All groups share one centre, and each spreads out both ways along 5 directions, with some noise.
In the rows, 128 means zero.
Some rows, each with its group after it:
[114 155 116 109 147 128 119 132 110 140 118 163 129 154 201 127 130 130]
L
[116 180 128  82 125 117  91 105 113 165 127 176  70 101 147 142  80  74]
L
[104 116 134  81  80 101 176 154 136  43 131 110  94 134  61 100 138 184]
L
[129 139 137 122 119 109 151 104 111 146 145 139 100 119  86 132 129 121]
A
[116 161 156  99 146 128  90 114 104 136 115 165 117  95  96 153  87 144]
A
[125 129 163 117 143 121  90  98 131 182 116 149  98 108  91 124  98  96]
C
[ 91 135 160 142 166  78 158 119  84 170  52 132  64 104  51  94  79 154]
C
[112 101 131 168 144 118 163 148 119 110 101  79 145 120  93 112 129 161]
C
[117 102 141 160 108 130 100 130 124 149  91  98  91 102  93 119  92 113]
L
[119 117 153 178 127 123 149 122 143 156 132 105 130 109  85 127 161 126]
M
[134 121 164 143 122 134  74  94 145 161 161 133 119  87  51 156 118 106]
A
[114 185 168 118 149 104 104  83  93 182 143 183  90  79  53 160  91 122]
A
[119 174 144 118 152 106 138 111  89 136 120 161  99 107 103 135  95 136]
A
[156 166 143 167 188 125 151  94 113 168 198 164 209 131 140 161 191 154]
L
[144  76 136  79  75 136  85 143 149  70 132 109 120 169  57  97 138 172]
A
[172  99 104 164 113 152  73  92 148 150 182 104 138 121 105 139 145  83]
C
[ 96 194 167 128  98  89 162  98  90 171 176 167  52 104  47 161 138 143]
M
[132 112 120 152 132 123 137 131 121 110 120 110 127 131  98 125 128 135]
C
[135 128 129 128 152 132 125 134 113 106 109 119 140 119 126 118 114 140]
M
[112 148 143  95  99 100 137 124 113 112 136 145  92 134  90 117 131 153]
L
[136 123 113 168 152  95 170 121  87 100 116 126  88 115  79 107 110 147]
C
[ 85 194 145 106  70  87 179 109  94 144 175 170  57 128  74 148 149 158]
M
[137 109 145 172 136 141 116 122 131 164 120 100 141 112  90 128 136 129]
L
[112 108 165 114 102 159  87 139 188 155 130 117 174 132 147 136 149 125]
C
[125  68 124 176 118 143 152 170 145  81  80  54 138 139  85  97 138 153]
L
[129 136 132 128 118 124 134 118 120 128 136 139 113 132 100 123 134 128]
M
[106 144 138  86 122 108 134 127 127 124 127 156  99 132 123 120 122 143]
M
[110 118 154 122 153 113 154 145 122 123  79 108 120 127 101 101 108 166]
C
[131 128 146 129 157 119 109 118 126 149 127 134 124 102  98 133 104 126]
M
[129 130 123 145  82 124 128 111 126 126 170 129 105 129  81 142 146 123]
M
[149 100 155 137 102 130  86 102 156 165 177 115 118 111  14 137 141 109]
A
[118 113  86 126 115 107 204 166 125  81 108 110 128 175 182  93 155 163]
A

New rows, each followed by its group:
[119 142 133 142 114 113 157 122 128 152 140 129 114 128 130 128 140 115]
A
[125 112 169 142 123 177  62 126 167 136 120  97 187  82 113 169 120 112]
A
[128 138 126 170 135  99 167 113 121 164 158 128  97 121  91 131 145 116]
A
[110 199 145 152 210 102 150 117  50 160  89 179 105  67 120 155  69 147]
A
[106 146 116  97 106  96 180 120 113 125 144 151  71 158 126 100 148 138]
A
[123  98 150 131 124 127 122 130 164 163 116 115 141 129 120 119 152 113]
M
[ 59 176 176 124 112  81 221 138 121 160 119 147 100 130 116 120 155 165]
M
[ 87 208 165 130 132  71 182 106  64 146 141 165  81  96  55 159 117 177]
M
[107 158 180 132 158  99 153 117 112 180 109 142 127  88  87 144 117 137]
M
[115 126 144 134 124 113 152 127 129 130 122 130 129 123 118 128 133 143]
M
[112 168 161  95 129 111 105 101  97 143 128 172  88 106  89 140 104 140]
A
[123 111 142 114 157 117 114 139 140 142  94 121 148 113 125 119 111 119]
M
[138  92 128 141 104 141 131 138 156 115 129  98 140 144 113 110 156 136]
A
[142  91 144 142 110 134 104 115 149 131 144 102 139 127  60 123 140 126]
A
[125 123 153 117 170 122 109 125 142 147  92 124 157 105 129 119 102 128]
M
[120  94 108 138 119 147 149 169 152  87 105  94 152 145 165 117 143 152]
A
[116 141 124  75 139  50 194 112  49  97 129 170  35 159  52  75 110 188]
A
[ 97  95 174 139 143 140 145 181 166 125  61  83 179 132 132 110 135 162]
C
[124 123 139 175 103 117 143 121 136 154 156 113 111 132  77 136 152 123]
M
[146 118  98 117  93 147 135 149 153  79 173 114 158 153 181 131 171 144]
C
[109  90  99  40  62  92 184 168 135  45 138 115  88 236 151  49 172 184]
A
[107 186 147  99 170  98 141 121  60 125  87 181  93 106 111 136  76 173]
A
[118 106 155 197 134 150 118 138 124 187  94  99 135 134 101 112 128 131]
L
[138 140 136 174 179  82 174  97  72 154 131 133  89 109  44 114 107 137]
A
[119 150 139 146 145 117 164 132 106 121 119 122 127 105  99 133 129 164]
M
[140  84 103 162 121 123 179 156 135  93 125  73 143 157 132  83 162 149]
A
[124 125 120  62 100 121 103 131 133 102 135 159  99 158 151 120 116 132]
M
[112 143 145 123 102 125  94 116 123 169 112 143  67 103  91 143  84  97]
L
[118 175 150 154 165  94 151  85  70 180 136 157  79  96  49 138 106 128]
A
[139 119 113  55 163 147  90 150 118  82  77 142 152 142 183 103  92 150]
M
[173  96 103 154 136 112 132 101 169  94 171  87 158  42  54 137 120  84]
L
[160 110 153 138 166 137  54  94 151 170 129 126 145  76  70 141  96  92]
M
[113 229 143 113 146  84 146  93  31 110 157 213  48  77  41 163  67 180]
M
[148 119  98 132 107 141 102 117 146 110 184 130 125 132 128 138 151 112]
C
[128 120 151 155 126 122 139 146 126 136 133 120 143 134  92 127 151 154]
L
[125 142 151 114 108 119 118 112 135 137 142 134 108 121  84 134 123 130]
A
[125  82 130 194 116 141 119 139 141 116  93  60 126 116  89 105 128 126]
L
[115 159 121 105 115 105 183 129  98  77 168 143 116 132 112 137 145 176]
C
[134  89 149 150 142 145  77 113 155 193  77  97 121 114  94 115 103  82]
C
[146 104 120 175 152 144 142 140 131 127 116 105 178 139 145 116 144 129]
L
[150  88 143 138 150 134  87 134 167 147 112  98 167 102 114 126 118  98]
M
[119 196 139 134  88  91 148  90  66 134 188 173  53 104  41 163 130 156]
M
[ 84 185 169  95 107 111 136 125  97 165 134 178  82 188 117 140 154 182]
L
[150 127 113 101 136 102 134 106 146 104 166 145 121  89 104 147 115 101]
L
[153 118 103 177 127 144 137 127 101  80 150 110 121 114  85 134 120 152]
M
[132 133 155 118 132 156  72 127 133 129 118 127 159  90  96 159  94 136]
A
[144 110 135 150 152  71 173 100  91 150 152 130  76 133  19  93 137 144]
A
[ 96 182 170  95 131  92 133  96 103 175 123 182  59  96  51 139  97 137]
C
[146 153  94  90 114 130  93 104  77  67 157 163  90 129 101 143  87 148]
M
[136 106 124 177 104 131 153 124 134 129 161  98 127 128  86 137 152 127]
M
[144 114 169 188 147 174  60 120 155 162 127 110 190  57  94 182 110  95]
A
[ 90 179 171 135 149  58 213 113  63 141 116 159  66  82  24 130 102 180]
C
[141 114  98 123 124 128 108 119 112 125 114 136  99 154 137 108 104 106]
C
[ 86 180 174 152  81  94 194 102 126 181 172 142  68 117  55 147 170 140]
M
[102 180 153 111 132 102 139 107 101 162 146 171  89 100 119 156 115 123]
A
[170  58 108 126 153 159  69 141 172 106  97  86 190 134 158 100 113 101]
M
[158 151 110 100 103 128  61  81  88 107 195 165  78  95  61 160  88 122]
M
[126 129 118 115 137 129 122 116 128 116 133 135 135 120 151 129 115 106]
L
[136  94 139 170 144 135 122 141 151 133 111  91 163 116 115 124 132 120]
M
[105 171 136  98 140 110 145 117  85 129 117 168  95 122 118 126  91 145]
A
[ 97  91 157 233 134 182 118 184 106 177  31  69 134 205 167  99 151 171]
L
[107 199 157  99 170 132 103 127  86 137  94 184 123  75 137 169  73 151]
A
[141 126  86  77 100 134 101 144 108  68 144 138 107 160 144 118 114 144]
M
[130 135 166 161 194 126 119 110 126 176 101 123 156  62  76 141  91 119]
M
[ 81 130 203  97 105 148 103 166 199 150 124 112 196 122 139 152 158 147]
C
[126 153 122 159 174 111 182 126  73 119  98 136 120 124 113 120 115 155]
A
[113 143 138 100 109  82 158 100 104 140 148 157  63 147  71 108 124 144]
A
[118 150 133 137 139 128 142 126 115 151 135 140 140 147 138 133 152 142]
L
[130 106 127 113 122  85 180 119  98 112 132 138  82 172  84  87 139 165]
A
[170 107  81  84 142 148  59 114 115  68 135 141 132 129 133 133  81 120]
M
[120 125 126 105 116 117 120 131 129 110 107 133 101 123 132 121 111 124]
L
[122 135 154 169 126 114 142 112 134 164 141 117 120 100  69 139 145 132]
M
[ 90 162 166  54  75 143 106 145 182 133 141 158 163 148 162 156 158 148]
C
